The same things were measured in two ways. Each way mixes the same 8 hidden numbers, adds some noise and spreads widely along 5 directions of its own, which tell nothing about the thing.
(in the rows, 128 means zero)
Some things both ways: the first way, then the second way.
[114 153 142 129 128 131 105 103  93 137 150 129 179 124 139 138 127 116
 111 183]
[147 103 133  66 194 146 169  91  95 193 114 126  96  93 128 144 129 106
 176 132 176 107 154]

[141  62 114 126 127 182 134 148 162 137 115 147  87 155 112 127 136  81
 140  82]
[127 145 142 154 139 107  86 122 139 162  95 135 103 160 154 133 111 128
 111 167  93 124  89]

[101 130 155 145 100 155 141 102 162 189 133 158 141 105 151 144 111 105
 101 130]
[ 90 118 148  43 140 112 130 139 143 178 116  87 142  99 100 195  94 157
 167 148 112 153 130]

[143 106 129 155 120 157 134 106 101 124 126 122  93  93 139 117 110 151
  71  77]
[135 114 122  95  88 113  94  83 143 123 131  86 125 129 124  98 136 135
 111 146  95 133 118]

[141 116 128 117  92 169  73 157 161 164 152 199 125  81 195 141 136  40
 131  81]
[ 88 152 117  59 169 139 164 128  85 158 107 142 112  68 135 157 132  97
 142 166 121 110 140]

[ 41 107  89 208 178 109 251  81 162 146 136 168 130  60  84 124 105 135
 140  89]
[177 135 138 140 104 110 113  52 140 176  95  53 115 148 111 135 117 141
 184 121 118 109 101]

[142 179 174 125 110 138  85 122  76 143 114 122 123 198 159 142 133 171
  98 187]
[130 120 154 109 186 105 102 135 121 157 117 142 118 137 157 144 132 118
 106 157 134 140 113]

[148  95 130 121  97 148 127 145 165 140  94 119  74 132 115 105 146 133
  91 131]
[ 82 151 131 131 191 111 125 178 105 166 142 144 117 132 139 177 125 133
 138 203  98 112 139]

[100 117 147 122 129 111 125  94 151 188 188 169 152  89 150 163 113  34
 183 152]
[112  79 158  72 130 127 137 139 139 152 151  85 146 111 122 113 118 147
 147 140 142 131 128]

[172  71  95 125 106 216  93 148 115  74  78 119 115 111 106 118 156 110
  34 152]
[110 153  96 152 127  91 110 110 128 143 170  88 106 151 108 130 122 130
 143 175  86  93 116]

[143 125 139  81 127 133  96 105  95 156 175 114 122 146 129 128  97  90
 153 126]
[129  70 212  20 131 168 105 145 132 142 134 167 138 106 170 127 139 135
  70 131 190 187 137]

[131  79 145 201 161 170 137 134  76 124 134 150 108 150 143 112 164 108
 130 120]
[141  85 134 146 162 108  96 100 131 173  43 107 125 161 161  82 146 131
 118 142  90 120 127]

[144 145 109 131 125 141 124 104 121 123 126 156  97  94 115 139 116 138
  97 120]
[118 160 128  70 164 142 130  92  93 156 129 156 108 105 117 181 129 106
 137 156 130 122 159]

[132 142 157 132 129 133 113  98 113 157 154 103 142 142  98 127 113 140
 126 142]
[ 97 113 137  90  92 151 136 112 135 164 121  85  88 148 122 120 132 160
 145 157 111 136 128]

[161 124 116 109 146 152  61 141  85  80 147  99 145 183 133 157 127 135
 155  81]
[122 132 118  82 135 124 103  73 132 138  98 167  55 122 159 118 139  83
  80 166 122 138 139]

[ 94 130 124 142 119 139 135 133 115 145  94 130 102 128 111 121 120 131
 114 172]
[146 158 146 171 178  96 136 121 112 174 128 102 100 142 138 152 114  99
 170 156 140  90 110]

[125 128 141  85 101 138 130  79 142 166 148 123 152 111 122 139 102  97
  91 175]
[ 84  97 145  40 101 106 120 136 158 148 183  67 170  95  74 168  76 175
 156 148 108 140 134]

[142 126 160 125  67 146 115 109 170 168 122 122 110  96 176 133 104 152
  58  75]
[119 130 123  62 107 100 103 106 171 123 160  90 134  90 114 144 106 141
 130 167  87 142 112]

[117  93  73 145 145 185 101 169 121  86 127 163 157  96 119 129 145  71
 135  86]
[119 145 136 106  97 131 133  82 123 142  94  95  77 116 136 120 136 104
 134 144 121 125 117]

[ 82 196 133  99 150  81 146 118 108 145 160 153 156 214 174 152 115 155
 189 134]
[ 64 121 125  78 172  75  86 167 120 137 121 141 159 112 135 155 112 120
  87 165  82 136 107]

[115 121  97 133 147 155 129 121  88 111 111 155  99 123 108 152 107 108
 129 144]
[ 72 132 158  78 182 126 124 167  77 154 131 162 116 117 131 180 133 101
 104 140 150 133 154]

[ 54 110  30 124 158 133 157 155 149  83 116 167 153  63  98 140 109  79
 160  97]
[130 186 115 143 156  88 138 104 100 139 184  89  87 115 118 155 132  85
 160 151 137  87 108]

[121 134 135 137 110 128  97 125 176 166 145 197 117  77 172 184 122  57
 159 115]
[137 150 113 144 130  60  71 130 157 104 205  60 141 147 123 120 142 142
 112 177  75 132  86]

[104 169 126 127 138  88  92 128 108 130 170 148 160 112 167 152 125 107
 174 133]
[109 110 139  72 114 108 103 126 136 106 160  90 129 105 133 101 144 115
 110 161 112 141 137]

[151 109 123 149 127 139 103 131 113 117 109 166  62  98 130 155 143  90
 122 163]
[155 118 228 114  70 175 138  83 109 144  49 164  93  98 194  90  99  66
 111 132 184 113 132]

Other things, the second way, with their names:
(135): [147 109 160  94 201 125 101 156 109 157 171 137 132 143 156 139 160 138
 108 138 162 153  96]
(607): [ 73 150 158 128 147 130 146 169  97 153 101 148  67 121 165 138 141  79
 119 180 133 120 151]
(405): [130 103 128  73 175 109 102 103 131 127 129 142 137  96 142 122 130 103
 113 176 116 128 170]
(364): [196 162 111 168 220  91  77  96 148 156 143 169  81 153 168 158 128 103
 122 216 113 121 134]
(546): [132 130 126 136 183 135 142 150 108 186 110 108 105 161 151 131 157 157
 152 168 118 127 109]
(1035): [158 110 168 112 158 117  81 122 150 172 103 137 131 152 155 150 123 143
 116 149 136 163 103]
(9): [ 93 138 151  80 115  95 110 117 112 147 104 146 146  88 124 157  67  94
 112 125 121 103  91]
(466): [123 119 109  90 134 126 115 102 108 132 169 140 119 113 133 103 128 122
 103 151 120 109 106]
(767): [164 124 133 120 125 124 112  84 167 150  84 101  98 130 160 106 131 133
 153 204  89 125 145]
(725): [156 138 139 136 143  89  89 106 142 135 152 114 123 139 141 133 116 117
 116 154 117 119  82]
(409): [182  87 140 120 182  83  50 118 162 120 185 119 168 155 147  98 142 146
  88 171 115 147 123]
(660): [ 92 159 147  94  83 138 139 139 106 121 162 102  98 111 143 123 144 123
 116 149 126 133  85]
(36): [140 123 252  60  40 148  79 137 162 101 114 114 141 110 178 139 118 122
  82 125 166 197  99]
(1251): [117 165 130 101 111 128 146  74 128 156 152 123  59  99 111 169  85  78
 166 159 154  98 138]
(304): [128 105 124  79 174  86 100 124 113 132 132 129 170  95 138 116 123 102
 100 126 119 119 100]
(358): [177 160 102 187 198  77 115  74 126 176 152 123  50 154 138 136 118  82
 151 171 144  85  99]
(59): [127 147 152 149  87 116  89 128 149 104 146 117 116 140 167  95 126 121
  95 195  87 124 107]
(745): [120 125 165  75 148 100 105 133 162 159  88 127 132  96 151 174  90 124
 135 174 120 155 113]
(689): [138 111 141 103 107 156 102 115 135 136 162 112 128 160 135 109 156 178
 110 170 105 148 128]
(840): [131 119 142 126 138 119 112  98 107 163  95 124 124 142 132 118 120 119
 127 126 118 104 118]
(252): [149 116 169 127  77 137 105  86 120 129 108 154 114 124 167  75 103  98
  85 131 133 103  91]
(757): [136 138 119 125 180 101 102 142 155 161 173  98  93 168 130 155 150 160
 145 196 101 146 117]
(942): [116 144 143 108 131 124 105 121 144 145 118 151  76 123 166 142 119 107
 102 181 121 147 111]
(700): [133 130 129 108 151 105 124 123 145 154 140  86 123 116 132 135 121 135
 154 180 109 127 106]
(657): [148 113 158  73  91 182 132  70 107 128  97 123  86 120 155  76 179 105
 110 133 154 139 163]
(920): [121 134 160  88  98 165 140 111 126 137 143 114  70 128 143 119 150 123
 128 160 155 141 141]
(28): [115 124 131  80  96 154 131 105 110 137 130  86 134 126 114 112 151 153
 137 141 102 128 127]
(1084): [ 98 132 130 100  91 138 134  94 108 156 105  97 142 114  96 139 102 142
 156 143  86  94 142]
(755): [180 135 122 160 171  50  49 111 148 123 197 116 153 153 139 120 120 122
  93 148 106 118  60]
(183): [103 110 145  69 123 133 114 118 137 139  97 150 113 113 147 116 121 123
 102 176 102 141 160]
(803): [131 153 130 136 182 106 110 155 122 122 191 121  71 144 161 117 180 101
 106 191 135 140 115]
(624): [177 130 157 129  78  93  44  73 176 129 125 117 148 150 146 126  92 140
  91 138  94 137  74]
(469): [184 113 132 100  86 120  81  44 185 159 118  62 120 151 111 132 119 176
 151 146  96 151 109]
(1268): [129 130 113  88 130 133 122  87 130 151 114  94 130 126 109 144 142 157
 162 173  76 129 150]
(344): [114 104 123  69 159 126 126 147 126 139 182  95 118 124 127 123 158 148
 129 162 128 143 128]
(1076): [123 128 155  90 109 115  95  89 136 128  89 135  95 111 160 118 129  78
  91 150 128 140 143]
(158): [ 48 156 146  81 126 162 163 144  49 143 111 177  91  92 145 133 135  65
  98 143 145 102 143]
(423): [ 98 131 130 114  91 107 111  89 122 148  62 103 165 105 114 126  72 126
 144 144  56  87 112]
(163): [113 136 138  88 117 109  98 104 158 158  86 101 113 133 121 166 117 142
 138 168  88 151 140]
(129): [151 145 174 134 130 120  90 100 123 152  84 152 107 145 174 132 123  99
  97 128 136 136  77]
(931): [ 76 133 128  75 119 127 123 121 101 134 128 133 139 100 115 136 114 114
 120 157  97 111 144]
(18): [145 144 116 149 203 163 118 107  75 150  99 185  42 169 199  87 226  89
  78 175 137 133 154]
(154): [139 154 130 119  74  99  94  59 169 145  97  87 113 127 121 135  92 130
 149 156  79 120  97]
(881): [143 138 165  70 133 153 123 109 104 131 130 139 115 100 153 134 154 111
 115 147 146 147 128]
(146): [124 155 160 100 123 142 123 140 121 146 151 118  96 134 151 154 148 141
 128 172 123 151 111]
(164): [116 152 163 125 165 105 120 119 133 160  46 151  66 115 183 149 121  70
 124 183 128 131 140]
(605): [131 116 196  84  45 162 101  82 169 153  60 117  86 140 155 134 113 135
 123 147 130 170 143]
(1097): [121 139 173 133 103 160 160 129 119 168  78  74  83 139 158 116 148 134
 164 160 131 129 122]
(375): [186 146 177 148 150 125 122 103 119 179 103 110  98 143 171 134 128 112
 138 121 169 125  59]
(94): [194 120 134 178  77 123 110  39 151 156  83  53 110 158 142  56 125 140
 158 138  98  88  87]
(762): [121 150 151 115 131 103 109  96 126 150 136 154  78 114 140 154  93  78
 118 141 147 115 110]
(333): [126 121 160 100 116 160 110 146 115 155 127 112 156 156 128 140 146 183
 121 154 103 150 114]
(594): [111 120 165  61 101 138 112 173 180 136 155  72 114 124 146 154 140 189
 136 205  95 195 126]
(259): [123 132 179  94 119 119 111 149 145 132 113 132 121 102 172 131 112 119
 110 184 117 150 109]
(392): [131 133 117 123 104 114 113  81 160 157 123  76  94 145 113 133 119 144
 167 178  87 123 148]
(996): [122 134 137  66 119 121  79 106 162 140 138 132 123 124 125 173 112 152
 112 188  90 165 138]
(983): [ 97 126 136  85 143  86  74 147 146 143 132 112 141 132 130 161 128 148
  98 159  91 156  98]
(1060): [149 116 130  78 113 131 119  72 139 135 122  93 120 112 116 123 135 138
 144 152 110 127 149]
(89): [120 157 137  63 129 141 144  81  87 149 100 148  93  77 133 145 127  82
 127 128 153 118 115]
(672): [142 146 142  88 128 130  96  89 113 141 108 122 135 129 127 148 152 138
 115 133 108 145 123]
(298): [112 102 167  88 110 124  80 125 153 128  72 120 116 138 169 106 154 127
  79 161 101 174 144]
(425): [124 110 172  97 115 150 137 119 131 179  66  99 116 131 140 136 119 150
 160 144 123 135 134]
(403): [126 118 144  94  87 146  99 110 138 141 119 106 121 141 140 113 127 159
 111 152 105 148 109]
(886): [102 167 114 182 130  83 131 158 139 141 170  78  81 141 149 111 116 116
 142 194  94  97  75]
(1100): [ 86 111 102  80 186 113 144 121 100 166 115 153 117  96 117 144 103  93
 137 168 110  92 164]
(964): [164 137 138 166 190  69 107  94 115 161 154 125 108 133 136 136 100  73
 143 144 154  79 118]
(812): [113 137 159  72 123 124 109 118 133 144  62 117 125 106 152 146 134 122
 119 153 105 155 132]
(1212): [112 150 135 123 149 113 116 141 128 163  93 116 113 136 146 154 131 135
 133 173  94 128  99]
(628): [127 118 150  84 112 105  94 101 184 143  85 105 108 113 147 136 115 127
 127 185  92 161 146]
(1118): [129 127 160  59 102 158 111  96 129 154  99 111 122 123 131 152 142 150
 132 137 122 157 137]
(1202): [149 143 115 138 145 104 107  81 144 157 138 124  81 151 136 136 130 116
 139 169 121 119 129]
(951): [148 151 171  66 140 189 116 111  77 137 133 156 102 140 161 147 210 126
  90 123 169 176 128]
(413): [119 118 139  43 191 136 124 130 112 175 113 139 112 108 141 176 151 135
 129 148 143 169 124]
(987): [132 108 186  62 110 147 103 108 144 135  95 136 116 111 162 131 130 114
 101 135 148 166 130]
(597): [110  89 115  70 179 108 116  82 121 161  82 128 123 108 123 122 127 100
 131 151 112 122 178]
(576): [123 131 151 125 164 115 102 137 132 151 111 151  87 149 166 139 143 112
 104 181 124 143 137]
(206): [ 91 150 158 110 136 150 146 142 108 146  84 149  82 104 171 132 135  95
 124 193 115 125 152]
(102): [ 68 128 163  40 108 161 133 142 113 132 110 148 119  87 137 143 122 122
 111 167 117 146 152]
(940): [104 109 149  84 165 110 122 151 128 159 121 108 134 117 134 146 122 134
 136 160 118 137 137]
(17): [142 114 118 135 159  87  93  93 109 147 104 115 146 132 136 105 130 104
 117 134  94  90 121]
(482): [ 60 122 134  87  67 165 151 135 102 142 112 108 123 120 125  92 126 145
 129 151  90 104 115]
(1082): [139  90 165  44 116 125 101 106 178 143 106  98  99 108 155 129 131 127
 118 158 137 185 135]
(772): [ 86 118 223  78  47 192 161 152 104 168  47 121 120 107 170 120 101 137
 126 117 151 134  86]
(1042): [144 109 175 145 121 123 100 111  94 174  70 125 190 138 142 111  90 134
 126  98 112  85  79]
(246): [122 155 144 119 111 122 115 131 144 131 136 118  98 118 152 132 128 124
 122 203 100 136 128]
(161): [ 57 130 168  34 141 140 143 182  93 146 139 126 128  95 125 170 140 122
 121 143 141 160 133]
(142): [140 124 154 113 109 134 118  92 137 176  96  83 110 149 126 142 133 150
 154 129 122 135 110]
(732): [127 145 127  63 112 162 147  52 116 163  64 144  50  98 134 141 141  87
 139 152 145 133 176]
(733): [157 114 117 105 179  98 112  70 141 155  80 153 130  98 140 132  91  90
 145 192 105  95 186]
(786): [ 99 136 213  44  71 157 126 125 139 132  71 167  98  75 177 145 100  90
  99 152 160 159 125]
(991): [144 114 162 106  74 149 135  84 139 146 122 112 115 111 131 109  84 119
 150 143 138 103 115]
(871): [109 153  71 142 164  88 135 134 107 155 246  56  99 155  90 135 140 149
 160 153 103  91  77]
(316): [102 160 150 148  78 103 110 131 160 156 112  99  68 151 159 136 108 130
 116 164 101 139  50]
(570): [114 134 141  91 129 188 162  96  93 178  59 176  64 111 164 122 136  98
 132 164 137 119 149]
(325): [118 152 136  96 137 147 101 135  95 130 135 151 116 125 149 134 154 126
  93 164 106 134 109]
(1229): [144 125 144  81 128  96  90  78 163 136 101 102 156 105 119 147 105 126
 150 170  94 133 164]
(447): [ 97 168 127  65 138 111 120  97 142 158 110 143  73  91 128 199 108  97
 135 185 114 145 154]
(297): [132 111 142 114 171 105 101 122 116 151 130 138 133 138 143 126 122 117
 108 142 135 119 116]
(938): [116 167 136 145 201 102 150 157  85 166 138 119 100 124 144 156 149  90
 159 169 139 102 124]
(93): [110  77 173  99 159 126 103 160  93 139 131 155 176 130 154 100 125 119
  83 132 141 118 131]
(863): [114 135 145  86 169 133 140 119  81 156  96 143 110  99 147 143 139  87
 130 141 144 118 134]
(116): [155 141 166 121 161  99 110 106 145 179  89 127  66 128 173 160 124  91
 129 136 165 148  74]
(669): [132 115 106 160 128  94 115  76 153 162  96  76  83 160 130  92 128 126
 147 161  90 102 128]
(954): [163 100 195  48 104 173  92  79 139 151  56 167 132 108 160 136 126 132
  97 135 144 172 143]
(108): [146 162 133 168 160  90  99 117 131 139 132 117  69 146 167 123 152  91
 121 176 122 127 112]
(548): [115 142 191  92 117 146 127 164 104 129 147 113  95 129 167 133 163 114
  99 134 178 160  84]
(1147): [104 153 134  92 106 126 101 119 115 143 133 151 147 117 112 169  89 140
 113 158  84 119 110]
(100): [140 129 113 149 142 126  98  72 134 167  81 160  73 154 156 106 121 104
 106 180 101 107 148]
(461): [134 139 127 101 161 133 123 108 123 167 115 128  92 130 139 151 131 128
 136 163 119 130 118]
(1069): [ 92 148 138 112  90 105 105 128 136 125 133 112 119 114 136 131 103 119
 113 174  86 118 101]
(1000): [ 86 136 171  91 172 127 130 198  72 129 141 175 125 101 174 131 146  87
  74 158 149 134 101]
(272): [162 150 158 143 157 164 160  97  98 166  71 153  61 114 190 111 149  78
 149 189 146 102 152]
(799): [126 131 185 123  39 176 140 101 157 129 119 118  69 130 165  87 117 119
 135 204 125 125 171]
(323): [107 116 125  97 110 122 118  83 120 150 115  75 113 141 108 110 141 138
 144 135 106 123 145]
(1094): [152 105 183  81 143 130 125 119 161 155 109 112 111 107 159 141 124 121
 143 173 151 158 146]
(862): [ 90 151 125 168 136 104 137 129  98 169  97 108  84 136 138 123 103  94
 144 160 110  82 113]
(415): [129 120 155 144 160  98  97 129 107 148  79 158 139 121 165 114 106  90
 103 154 111  92 117]
(253): [129 130 149  93 126 105 102  88 106 148 122 135 149 111 124 144  94 104
 111 101 132 107  79]
(402): [ 88 141 160 108 110 133 155 141 123 147 157 108  85 113 125 142 110 111
 152 174 144 113 140]

Some of these things the first way, each followed by its name:
[117  94 122 117 106 227  55 187 106 124  97 131 168 173 145 138 132  68
 121 122] -> (116)
[112 158 119 133 156  95 147 132  94 111 124 162 111 185 149 132 162 141
 153 186] -> (415)
[133 179 103 121 118 136  91 159 108  65  88 120 170 170 138 126 174 189
  76 178] -> (786)
[204  98 130  82 114 211  47 150  49 136 157 114  84 152 107  70 121  86
 103 106] -> (954)
[128 119 140 177 125 168 128 122 119 129 105 125 117 125 117 123 131 160
  80 111] -> (163)
[159 126 115 187 168 129  93 152  82  76 133 126  97 135 115 123 162 165
 146  87] -> (18)
[156 146 168 146 106 131 113  80 121 202 172 176  67  66 154 139  94 103
 116 105] -> (28)
[144 130 137 111  97 143  95 133 160 155 127 159 106 130 161 153 130  98
 125 118] -> (1069)
[127 135 144 135 108 151 135 113 125 158 120 120  99 140 128 118 102 163
  94  96] -> (154)
[105 177 175 143 110  80 151  89 155 165 125  62 130 168 105 122 107 233
 110 129] -> (757)
[ 88 122 129 145 117 158 145 134 151 172 116 171 123 124 139 132 118  96
 128 121] -> (375)
[114 122  92 193 160  93 137 162 188  92 130 185 141  78 127 138 206 106
 166 135] -> (272)
[117  93 109 165 151 154 162 117  86 115 121 166  80 112 139 125 126 114
 109 113] -> (17)
[142 110 105 113 123 140 128 131 135 121 139 126 107 111 120 105 129 123
 113  88] -> (102)
[141 122 146 124 112 142 161  84 139 168 125 148  56 135 134 147  90 143
 103  89] -> (624)
[100 119 119 179 138 138 125 156 133 137 124 142 135  95 105  91 159 114
 131 143] -> (1097)
[109 134 103  52 120 118  97 165 118 146 154 144 106 166 150 118 107  75
 198 100] -> (1000)
[123 109 134 116 108 162 125 118 121 159 133 131 113 122 134 117 107 106
 103 115] -> (135)
[148 133 122 127 132 154 126 118 120 116 138 130 148 147 116 105 154 145
  91 136] -> (403)
[ 99 127  64 100 155 176 161 119  91  83 119 190 162 150 133 147 128  93
 105 156] -> (253)
[113  96 103 114 134 118 183  95 154 127 132 109 110 107  92 112 114 135
 108 117] -> (991)
[105 100  64 174 178 142 131 151 110  55 122 165 140 100 126 161 148 104
 163  86] -> (1076)
[125 137 130 161 130 140 126 114 106 124 123 136 113 116 138 139 122 152
 105 117] -> (987)
[102 119 126 162 128 117 133 139 153 133 130 114 148 100 119 109 145 135
 127 121] -> (1094)
[ 98 120 109  68 110 147 129 108 141 154 149 111 163 126 114 131  78  94
 129 110] -> (871)
[120 153 154 124 110 151 119 117 112 157 124 134 123 174 159 139 110 151
 108 119] -> (983)
[110 125 130 128 106 104 140  79 191 158 123 131  89  71 113 201  67 121
 138  93] -> (1251)
[139 103 112 117 137 170 105 126 103 104 127 161 138 144 138 160 145  71
 123 172] -> (297)
[102  84 112 157 164 137 155 119  69 109 152  97 114 127 120 100 105 136
 142  67] -> (597)
[116 146 120 110 119 129 136 111 132 127 122 165 125 143 164 169 122 119
 118 145] -> (755)
[112  83 124 208 138 152 197 109 131 132 108 137  87  79 117  83 141 166
  59  90] -> (94)
[160 201 143  55 109 118 111  96 107 162 145 137 104 198 120 129 111 163
 116 177] -> (1147)
[117 119 125 167 154 152 121 101  72 133 149 145 115  91 111 137 106 107
 128 127] -> (323)
[153 145 108 154 158 138  80 130  41  85 159 123 126  93 108 107 136 141
 123 126] -> (657)
[102 149 125 102 120 151 106 157 152 130 111 115 180 216 123 140 136 139
 142 135] -> (316)
[109 120  76 117 146 156 117 159  87  97 133 157 137 122 127 107 134  94
 138 118] -> (863)
[128 128 147 106 115 152 107 152 104 166 149  96 137 176 107  56 134 129
 127 131] -> (546)
[ 96 140 108 158 146 125 102 188 108  94  99 116 138 179 125 120 160 156
 164 126] -> (164)
[135 104 125 146 123 145 117 132 120 141 139 143  93  90 131 110 128 104
 118 103] -> (1229)
[129 147 169 170 145 129  89 109  84 134 141 123 143 163 135 160 140 134
 145 178] -> (669)
[115 153 109 131 115 137 119 137 115 136 109 149  89 101 125 118 114 137
 108 130] -> (36)
[172 185 144 124 103 113  72 147 118  95 101 120 122 166 149 129 183 189
  80 193] -> (59)
[154  94 138 117 133 139 121  98  88 150 150 173  57 121 146 154 121  53
 141 171] -> (93)
[162 101 116  97 120 136  82 166 178 119 135 110 109 160 102 127 151 105
 170  88] -> (364)
[106 102  88 167 141 153 109 180 140  82  93 141 129 114 125 140 157 113
 139 108] -> (108)
[138 130  86 110 136 145 114 131  88  87 109 147  86 123 123 141 116 128
 112 126] -> (158)
[107 169 108 106 124 135 126 121  94 125 134 135 128 135 145 118  94 159
 110  90] -> (89)
[ 91 113 102 127 172  99 145 122 151 137 184 111 168 122  64 119 121  95
 215  97] -> (392)
[128 109 122 129 144 153 148 104  76 136 134 137  83 142 104 119 104 117
 122 135] -> (840)
[140 148 146 151 124 128 124 108 141 169 165 156 120  91 130 111 131 128
 121 106] -> (1268)
[127 132  90 112 130 155  85 162 146  86 119 124 168 145 114 146 141 124
 136  98] -> (447)
[180 141 156 152 115  80  80 114 172 127 128 106  91  91  93 154 168 147
 126 181] -> (799)
[113 104  99  96 162 154 178 112  85 165 164 211  87 152 117 103 123  40
 166 165] -> (1042)
[100 199 121 107 113 101 133 121 124 135 125 123 139 138 140 117 109 193
 104 123] -> (660)
[126 135 148 146 102 174 114 125 106 147 119 120 136 135 151 110 119 159
  65 104] -> (413)
[153 120 117 100 143 119 132 103 139 134 179 121 130 118  85 102 130 113
 146 115] -> (689)
[157 140 139 111 122 152  62 124  88 146 176 141 138 103 136 123 123  82
 132 133] -> (1060)
[134 105 119  91 106 164 112 137 134 142 127 130 112 143 133 123 113  96
 120 104] -> (725)
[150 119 114 124  95 168 108 139 106 126 114 125  83  86 135  90 117 146
  59  87] -> (881)
